The rows are grouped in 2 ways, from coarse to fine. Each group lies inside one group of the grouping before and may be the whole of it. The rows also spread widely along 2 directions, which tell nothing about the answers.
Some rows, each with its group in each grouping after it:
[  3  -4   1 -18   7  -8 -10   6   1  -1   0  -3 -15   1  21 -23   9   6
  -2 -14  15  -3 -26 -17 -19  -4 -13 -17  -6   9  -8   4   3]  Fevib Niri
[  0   5  -9 -10   0  -6 -17   9  14  16   2  11   2   5  29  -8   6  15
 -11 -17   4 -21 -26 -22 -10  -4   6  -2 -14   2 -14  13   8]  ruzef Gigak
[  5   9 -11 -13   3  -8 -17   6   4  10   4   9  -6   8  25 -24   8   7
  -3 -14   6  -8 -24 -18 -20  -3   1 -16  -9   9 -11   7   9]  Fevib Vupeb
[ -1  -6  -4  -7   8  -8  -8  19  11   2   1   5  -9   2  13 -19  -3  21
 -15 -15   9 -12 -27 -13 -14  -2  -2  -6 -10   3 -15   3   8]  ruzef kibun
[  9  -3 -18   4   5  -7 -13  20   8   3   6  24  -7   6  15 -22  -2  23
 -15 -10   0 -17 -22 -19 -13  -7  18  -5 -12   5 -18   8  17]  ruzef Dibu
[  4  20 -20 -16  -6 -10 -23   7   6  21   5  12   3  13  33 -12  13  -4
  -2 -21   7 -16 -21 -25 -15  -3  12  -5  -8  11 -10   7  11]  Fevib saz
[  6   3  -9   1  12  -8 -21   5  14  11   4   5   8  11  17  -3  11   1
  -9 -18   2 -19 -25 -21 -13  -3  -3  -7   3   9 -13  13   6]  guku miz
[  0 -18   5  -7  19  -6 -10   3  10   2   7 -14  -5   0   4 -10   5   9
  -8 -17  10  -4 -29 -12 -22  -7 -22 -16  11  15  -4   7  -7]  guku Viki
[ 11  10 -28  -4  11  -1  -7  14  -3  -1   3  21 -15   7   6 -29   6   4
  -5 -14   8  -5 -18 -14 -18  -3  11 -16  -7   6  -8  -2  19]  Fevib vaki
[  8  -1  -7   1   6  -5 -19   5  13   7  10   9   7  18  11   0  12   8
 -10 -16  -1 -13 -25 -16 -16  -2   1 -10   4  11 -11  12   6]  guku Mimit
[  3 -15   5  -9  16  -7 -19   7  14   5   6  -9  -8  12  11  -6   7  10
  -6 -22  12 -11 -28 -15 -19  -8 -19 -14  11  16  -7  11  -6]  guku Rom
[ -4  -3   7 -18   5  -8 -12   7  17  13   2  -7  -5   1  28  -9   0  15
 -12 -21   8 -19 -28 -24 -11  -5  -9  -2 -14   3 -12  17  -5]  ruzef Gigak
[  5 -11   4  -7  13  -9 -12   6  10  -3   6  -5 -10   8   7  -6   9  13
 -10 -15   6  -5 -25 -12 -20  -3 -14 -16   8  12  -2  10   0]  guku Mimit
[ -3   5   5 -33   2 -15 -15  -7  14  17  -5 -26  -1   5  30 -14  13  -3
   1 -26  15 -13 -29 -24 -19  -5 -15 -13  -7   5  -2  13  -8]  Fevib vaki
[  2  10 -14 -17   1 -10 -13   7   3  11   2  10  -6   9  29 -21   9   2
  -3 -17   8 -10 -22 -21 -18   1   2 -11  -6  12  -6   2  11]  Fevib saz
[  1  10 -12 -16   0 -11 -14   6   3  12   5   1  -6   7  29 -19  13   1
   0 -19   8 -11 -24 -21 -14  -3   3 -11  -5  14  -7   6   6]  Fevib saz
[ 12   1 -18   9   9   1 -16  13   6  -3  13  23  -5  15   5  -7   7   8
 -11 -11   0 -10 -20  -9 -14  -2   8 -12   7   7  -9  10  17]  guku Mimit

New rows, each followed by its group in each grouping:
[  1  -1  -9  -9  -1 -10 -17  10  16  13   2   4  -1   3  25 -11   1  20
 -13 -17   6 -23 -27 -25 -14  -5   6  -1 -12   5 -15  16   3]  ruzef Dibu
[  4   5  -8 -13   8  -7 -12   9  -1   6   3   6  -9   6  18 -28   8   5
  -3 -15  10  -7 -25 -14 -19  -3  -4 -18  -8  10  -7   5   8]  Fevib Vupeb
[  0   8  -8 -23   2 -12 -16   3   5  17   1  -6  -4   4  31 -17  14   0
  -2 -22   9 -15 -27 -24 -19  -4  -2  -9  -7  13  -4   6   1]  Fevib saz
[  1  -7   8 -12   9 -10 -13  -1  15   7   6 -14   1  10  16  -1   8   8
  -8 -18   4 -13 -28 -18 -18  -4 -17 -15   7   9  -3  13  -4]  guku Mimit
[  4  11  -6 -21  -3  -9 -22   1   8  17   1   1   4  11  32  -9  11  -1
  -3 -19  11 -12 -27 -27 -16  -4  -4 -10  -9  11 -11   9   2]  Fevib Niri
[ 12  -5 -16   8  12   0 -14  15   7  -5  11  21  -7  14   0  -8   9  10
 -11  -9  -2  -5 -21  -9 -17  -2   8 -14   3  12  -9   5  16]  guku Mimit
[  7  -2 -11   1   4  -6 -17   5  11   3   9  11   3  15   9  -2  12  11
 -10 -13  -1 -12 -22 -15 -14   0   4 -10   5  11  -8  11   9]  guku Mimit
[ 12   6 -21   7   8   1 -25  12  13   7   8  23   2  24   7  -4   8   8
  -9 -18   1 -14 -21 -17 -16  -2  10  -7   8  13 -13   9  13]  guku Rom
[ 14  10 -21   8   5  -8 -29   4  17  19   4  21  13  15  17   1  10   4
 -12 -16  -3 -22 -22 -20 -16   0  10  -2   3   9 -17  13  14]  guku miz
[  3 -14  -4  -6   8  -7  -8  18  10   1   4   3 -13  -3  15 -23  -4  22
 -17 -15   8 -15 -28 -16 -13  -4   1  -7 -12   3  -9  13   2]  ruzef Dibu
[ -4   1  -1 -20  -1 -10 -13   5  15  15   2  -3  -2   5  32  -6   2  14
 -13 -22   6 -20 -32 -26 -12  -5  -2  -5 -12   3 -11  17   0]  ruzef Gigak
[  7   8 -14 -11   2  -6 -14   5   2   9   2  12  -7   6  23 -24   8   6
  -3 -13   8 -12 -26 -19 -16  -2   2 -13 -10  11 -12   6   9]  Fevib Vupeb
[  6  -5 -19   8  12  -3 -21   9   8   6   7  18   3  13   6  -9   5   7
  -9 -14   2 -12 -20 -14 -21  -4   8 -11   6  13 -15   3  14]  guku Viki
[ -4 -17  13 -22  14  -8  -4  13   9   3   1 -19 -16  -3  21 -19   2  21
  -9 -19  12 -11 -30 -18 -14  -8 -18  -9 -11   3  -6  15  -8]  ruzef Gigak
[ -1   2  -5 -16   7 -11  -9  11   2   8   5  -6 -15   2  23 -23   6   5
  -4 -17  11  -5 -27 -17 -21  -1  -7 -15  -7  11  -2   2   2]  Fevib saz
[ -1 -14   1 -11   5 -13 -12  14  11   5   3  -7 -11  -4  16 -18  -1  24
 -14 -15   8 -13 -28 -25 -16  -9  -6  -9  -9   3 -11  13  -4]  ruzef Dibu
[-10  -4  12 -21   2 -16 -11   1  25  18  -2 -18   3   3  29  -6   6  14
 -10 -26   8 -22 -33 -29 -15  -8 -12  -4  -9   6  -9  16  -8]  ruzef kibun
[  3  -5 -12  -5  12  -3  -6  22   6   0   6  12 -17   2  15 -20   1  21
 -12 -12   5 -11 -25 -13 -11  -4   4  -8 -12   3 -15   8   9]  ruzef Gigak
[ 13   6 -17   5   6  -8 -23   8  13  13   4  13  10  17  17  -1   8   3
 -12 -18  -3 -18 -22 -20 -13  -2   4  -7   1  11 -17   9  14]  guku miz
[ 11  -2 -18   9  13  -5 -19  12   7   2   4  17   1  11   7 -10   6   7
 -12 -13   1 -13 -22 -13 -16  -1   3  -8   4   8 -15   9  13]  guku miz
[ 10   2 -26   8  10  -2 -19  11   9   7   8  26   7  15   5  -8   6   8
  -9 -12   1 -14 -21 -15 -21  -2  11 -10   5  14 -13   4  17]  guku Viki
[  2   7 -11 -23   4 -11 -11   3   5  10  -4  -6  -7   6  21 -20  10   1
  -3 -24  13 -11 -24 -21 -18  -2  -7 -14  -9   4  -1   7   3]  Fevib vaki
[  9   2 -11   4   5  -4 -21   8  12   3  11  15   4  17  10  -3  10  11
  -8 -13  -2 -11 -21 -16 -20  -2   4 -11   7  10 -10  10  10]  guku Mimit
[ -5  -6   7 -20  -2 -15 -17   4  21  18   0 -13  -1   1  30 -11   4  16
 -12 -22   8 -24 -30 -29 -14  -9  -4  -5 -13   7 -14  21 -10]  ruzef Dibu
